The rows come from 4 hidden closed curves, with some noise, and rows from the same curve form a group. Each curve winds through 8 dimensions. The rows are also pushed far along 4 directions, which tell nothing about the answers.
(in the rows, 128 means zero)
Known rows, each followed by its group:
[125 126 146 119 124 150 132 117  91 148 115 106 115 156 130 144 122]
(2)
[171 136 130 161 119 119 137 117 133 144 149 153 125 129 139 131 163]
(1)
[ 95 140 118 118 126 123 110 135 147 127 142 137 142 114 127 122 153]
(0)
[138 119 130 142 124 126 141 120 163 109 144 157 121  80  52 103 149]
(1)
[116 145 104 142 193  77 100 166 153  96 159 165 145 187 164 118 145]
(3)
[137 128 113 146 121 140 114 120 134 140 119 138 127 136 147 135 141]
(2)
[108 114  98 102  97 188 118  92 174 154  56 147 119  99 167 115 181]
(3)
[118 118 105 121 116 152 138 109 200 145  92 172 108  93 123 115 188]
(0)
[150 107 110 167 130 101 119 144 148 108 143 166 112 121  72 109 135]
(0)
[135 159 135 141 132 131 145 118 108 144 138 124 148 131 151 150  90]
(1)
[ 84 131 134 149 139 127 116 140 125 143 143 138 124 158 168 142 105]
(1)
[ 95 149 131 150 149 126 136 127 118 139 129 114 124 158 173 144  94]
(2)
[133 141 117 147 128 134 126 115 128 145 119 150 137 146 187 131 136]
(1)
[161 124 185 136 106 163 162 107  53 165 140 106 124 163 129 177  79]
(3)
[ 69 124 115 118 140  96  96 166  90 110 120  84 131 159 127 132  83]
(0)
[109 143 112 163 176  92  86 158 108  97 173 133 138 197 140 125 122]
(3)
[102 122 115 126  96 159 111 103 138 146 114 146 116 119 176 104 176]
(3)
[150 126 146 130 124  99 140 152 106 140 140 122 136 124 118 145  94]
(2)
[103  84 110 127 140  92 109 167 182  99 122 151  99 123  72 107 162]
(1)
[128 132 166  97 107 160 151 110  59 150 116  70 123 124 105 148  73]
(1)
[133 139 133 155 128 134 142 112 126 122 144 132 132 117 102 130 116]
(3)
[155 107 138 135 117 118 140 132 123 132 133 139 104 138  98 132 147]
(3)
[ 66 120 117 104 146 105  86 171 121 114 130 108 133 147 152 119  98]
(2)
[130 133 120 162 136 100 111 145 126 112 166 145 132 119  84 114 119]
(2)
[147 157 143 148 146 110 151 127 111 138 143 113 138 140 150 148 102]
(0)
[131 112 134  96 100 140 154 117 153 143  94 125 116  99 134 130 156]
(0)
[151 148 158 146 130 130 145 124  95 153 157 119 132 123  82 153 103]
(0)
[ 73 127 108  96 121 138 104 128 109 140  83  95 115 153 178 122 142]
(0)
[132 120 129 128 111 121 132 136 156 135 142 156 129 101 100 130 150]
(3)
[ 77 101  96  99 132 119  82 155 154 110 102 121 111 144 137 109 163]
(1)
[170 108 153 102  88 168 141 107  85 164  92 104 120 117 114 147 118]
(2)
[160 122 136 123 113 139 149 125 100 143 106 122 133 116  95 151  73]
(0)
[142 142 117 152 146 121 138 128 136 139 119 144 127 127 116 135 103]
(0)
[194 131 141 145 124 125 143 115  88 127 136 108 122 123  87 128 115]
(0)
[123 114 150 108  77 168 166  93 141 148 114 118 107  80 126 129 143]
(2)
[144 166 123 170 143 137 138  99 129 132 155 137 136 148 162 139 137]
(3)
[130 131 126 137 129 110 141 136 145 138 133 138 118 136 125 145 140]
(3)
[145 152 135 158 115 153 139  94  94 170 129 136 118 157 195 138 137]
(3)
[146 137 177 119  86 172 152  95  53 182 127  99 130 117 121 155 100]
(2)
[146 136 114 118 116 126 143 123 138 145 107 151 132  97 122 121 125]
(0)
[141 128 143 150 147  92 146 147 141 111 168 136 117 118  54 130 120]
(1)
[154 152 143 171 129 136 152 104 115 132 161 145 142 120 126 136  97]
(3)
[151 138 156 149 160  90 137 156  92 112 188 119 131 165 104 145  78]
(2)
[154  97 139 112 135 102 134 154 124 104 132 134 122 133  87 122 115]
(3)
[ 68 127 123 107 121 115 105 149 109 133 121 101 126 135 133 129 121]
(3)
[123 132 122 164 140 100 115 146 107 121 152 135 127 153 122 128 103]
(0)
[138 133 156 106 129 112 120 152  55 145 141  80 139 165 165 154  72]
(2)
[197 144 130 178 148 105 157 124 141 137 159 184 128 156 151 139 137]
(1)
[ 88 120 102 136 133 125 107 139 139 110 110 125 131 137 136 129 105]
(0)
[131 157 155 145 136 135 156 116 110 142 162 121 139 143 151 159  94]
(2)
[106 103 129 100 131 111  95 165  93 116 122  93 118 155 104 131 102]
(1)
[182 181 167 174 154 111 140 128  75 149 212 141 168 171 135 170 107]
(1)
[171 130 138 151 141 105 146 139 110 138 141 147 125 164 138 149 104]
(1)
[140 133 141 108 110 160 121 114  83 166 104 105 135 145 165 150 120]
(2)
[110 131 120 149 179  73 104 186 116 111 159 144 140 193 142 150  70]
(1)
[120 139 125 148 125 143 122 118 125 153 128 138 129 160 179 151 144]
(2)

New rows. What belongs after each?
[113 113 142  90 139 119 117 152  91 115 113  78 124 132  86 127  92]
(1)
[157 125 155 157 146 109 138 145 107 126 176 162 139 167 143 145  88]
(3)
[163 125 137 148 143  99 104 159  81 120 162 138 146 140  62 128  91]
(3)
[111 101 135  98  65 178 167  87 160 155  64 113 106  68 147 129 150]
(0)
[ 61 162  94 147 153 126  77 139 153 146 137 160 157 170 234 131 154]
(2)
[144 117 123 136 140 109 111 146 119 111 149 142 120 143 102 113 124]
(1)
[127 127 122 139 148 102 106 155 139 128 150 172 137 148 114 126 147]
(3)
[ 92 124 119 121 133 103  97 156 138 115 149 144 138 124 106 112 148]
(3)
[115 141 113 145 149  94 128 144 159 103 149 140 136 110  95 116 123]
(2)
[109 101 118  82 117 143  97 138 128 116  95 105 126 115 107 113 139]
(1)
[ 98 105 123 115 109 147 142 116 144 129  81 104  98  99 112 120 119]
(2)
[112 122 140 130 124 129 144 129 109 133 111  96 113 123 111 140  83]
(2)
[129 148 110 126 110 174 151  80 161 158  80 124 126 118 221 138 154]
(2)
[112 141 128 137 137 132  95 138  84 143 135 127 145 158 148 131 106]
(3)
[179 120 143 147 108 142 163 111 115 151 124 149 119 124 132 144  98]
(1)
[106 121 111 120 134 120  91 151 104 126 110 100 132 155 153 134 103]
(2)
[100 164 133 147 161 127 104 135  78 146 159 126 140 204 216 142  94]
(1)
[ 53 138 139 113 163  97 109 169  92 121 141  77 123 178 125 150  79]
(1)
[125 138 122 174 142 129 129 119 165 132 156 181 123 138 130 125 159]
(2)
[134  94 128 108 110 109 124 161 125 129 104 122 121  94  30 137 102]
(3)
[115 147 163 102 109 145 132 128  59 166 136  87 147 138 131 167  81]
(0)
[101 169 122 154 173 113 128 134 141 120 164 136 147 167 174 145 108]
(2)
[ 97  94 114 101 131 123 117 145 160 105 106 144 115 138 147 110 145]
(3)
[175 132 131 150 105 144 174  83 170 124 138 172 121  73 130  98 166]
(3)
[105 114 110 107 123 151 120 113 175 136  84 125 107 122 172 115 188]
(0)
[149 108 157 138 121 125 134 140 107 134 143 132 128 119  81 137  99]
(1)
[134 120 162 130  87 168 171  98  98 166  97  91 119 105 141 163  80]
(0)
[106  97 104 115  96 137 109 120 166 113 114 147 103  98 116  86 193]
(3)
[138 149 134 165 149 117 139 121 151 119 174 166 136 115  99 117 139]
(1)
[111 134 126 144 135 144 124 119 149 132 133 138 127 127 113 137 141]
(0)
[125 133 138 115 105 142 118 122 105 148 135 119 139 130 171 136 130]
(0)
[ 82 118  95 133 152 114 102 143 160 102 115 157 124 150 166  99 139]
(3)
[133 173 154 140 163  97 137 145 107 129 197 139 160 155 148 147 104]
(2)
[150 116 127 112 112 146 154 105 161 124  93 113 121  86 116 123 151]
(0)
[175 129 124 134 133 123 161 115 170 123 122 158 127 105 122 125 147]
(3)
[157 114 163 151  85 169 166  90 112 166 120 122 103 102 107 148 125]
(0)
[102 111 100 108 152 100 105 157 184 105 111 141 119 136 129 111 177]
(0)
[134 119 128 116 144 124 119 143 119 119 119 123 134 157 153 134 103]
(3)
[110  93 141 112 119 130 119 150 108 135 108 120 121 145 113 146 100]
(1)
[119 107 148 113  80 186 140  90  91 145 100 110 117 111 160 119 106]
(3)
[139  92 135 104 120 129 136 142 152 118 104 128 121  99  72 129 121]
(1)
[125 119 125 119 124 141 126 120 108 125 104 118 123 138 161 115 111]
(3)
[135 179 156 144 121 150 145 101  95 173 167 132 154 138 185 157 124]
(0)
[121 158 115 140 152 134 128 111 154 128 150 154 128 151 167 122 167]
(1)
[122 152 126 128 109 171 139  78 115 159 111 113 113 137 220 120 160]
(2)
[129 119 120 114 129 125 140 123 132 118  98 104 107 119 111 116 130]
(2)
[105 127 119 104 133 118 111 148 113 126 101  94 141 130 138 135  98]
(1)
[125  98 142 119 109 138 139 128 104 129 106 122 115 123 106 126  93]
(3)
[113 104 128 104 141  89  83 185  83  99 137  97 137 123  32 115  75]
(2)
[107 108 128 118 126 132 129 140 134 139 103 128 113 148 152 144 111]
(1)
[ 97  85 110  99 109 126 117 154 127 123  69 109 111 117  97 130  85]
(0)
[120 130 118 135 158  92 123 150 136 111 136 129 117 157 127 122 135]
(2)
[ 82 129 118 126 133 131 134 123 177 125 121 135 109 114 128 119 159]
(1)
[ 70 126 104 122 131 139 114 121 168 119 115 130 108 137 183 108 157]
(2)
[194 128 131 123 124 122 155 121 156 121 137 150 135 101 105 127 147]
(2)
[ 96 154 115 127 140 123 126 130 142 139 118 121 139 114 148 129 117]
(0)
[119 135 154 112 103 171 143  98 102 173 114 124 123 127 157 139 138]
(2)
[112 142 122 142 150 122 109 143 111 141 141 145 136 174 146 147 110]
(0)
[107 149 118 115  88 184 154  71 186 167  91 144 132  77 227 120 185]
(0)
[146 112 121 107 116 134 125 123 137 122 112 128 122 123 119 119 164]
(0)
[138  95  98 123  91 156 111 105 189 122  99 170 114  77 111  85 217]
(1)
[181 125 147 121  91 135 149 117  90 137 128 108 142  89 110 135  87]
(0)
[139 138 127 123 135 121 119 133 140 127 138 124 139 124 129 132 153]
(1)
[158 100 141 117 117 129 149 127 138 119 124 149 117 122 121 119 134]
(3)
[124  78 100 132 124 114 111 147 209  95 115 188 110  90  64  90 183]
(1)
[189 118 134 172 110 153 153  90 132 127 137 168 114 104  83 113 144]
(3)
[151 135 146 126 116 130 158 113 117 140 128 123 124  96 111 121 119]
(2)
[ 94  95  79 110 106 137 105 125 187 114  69 149 110  98 136  91 187]
(1)
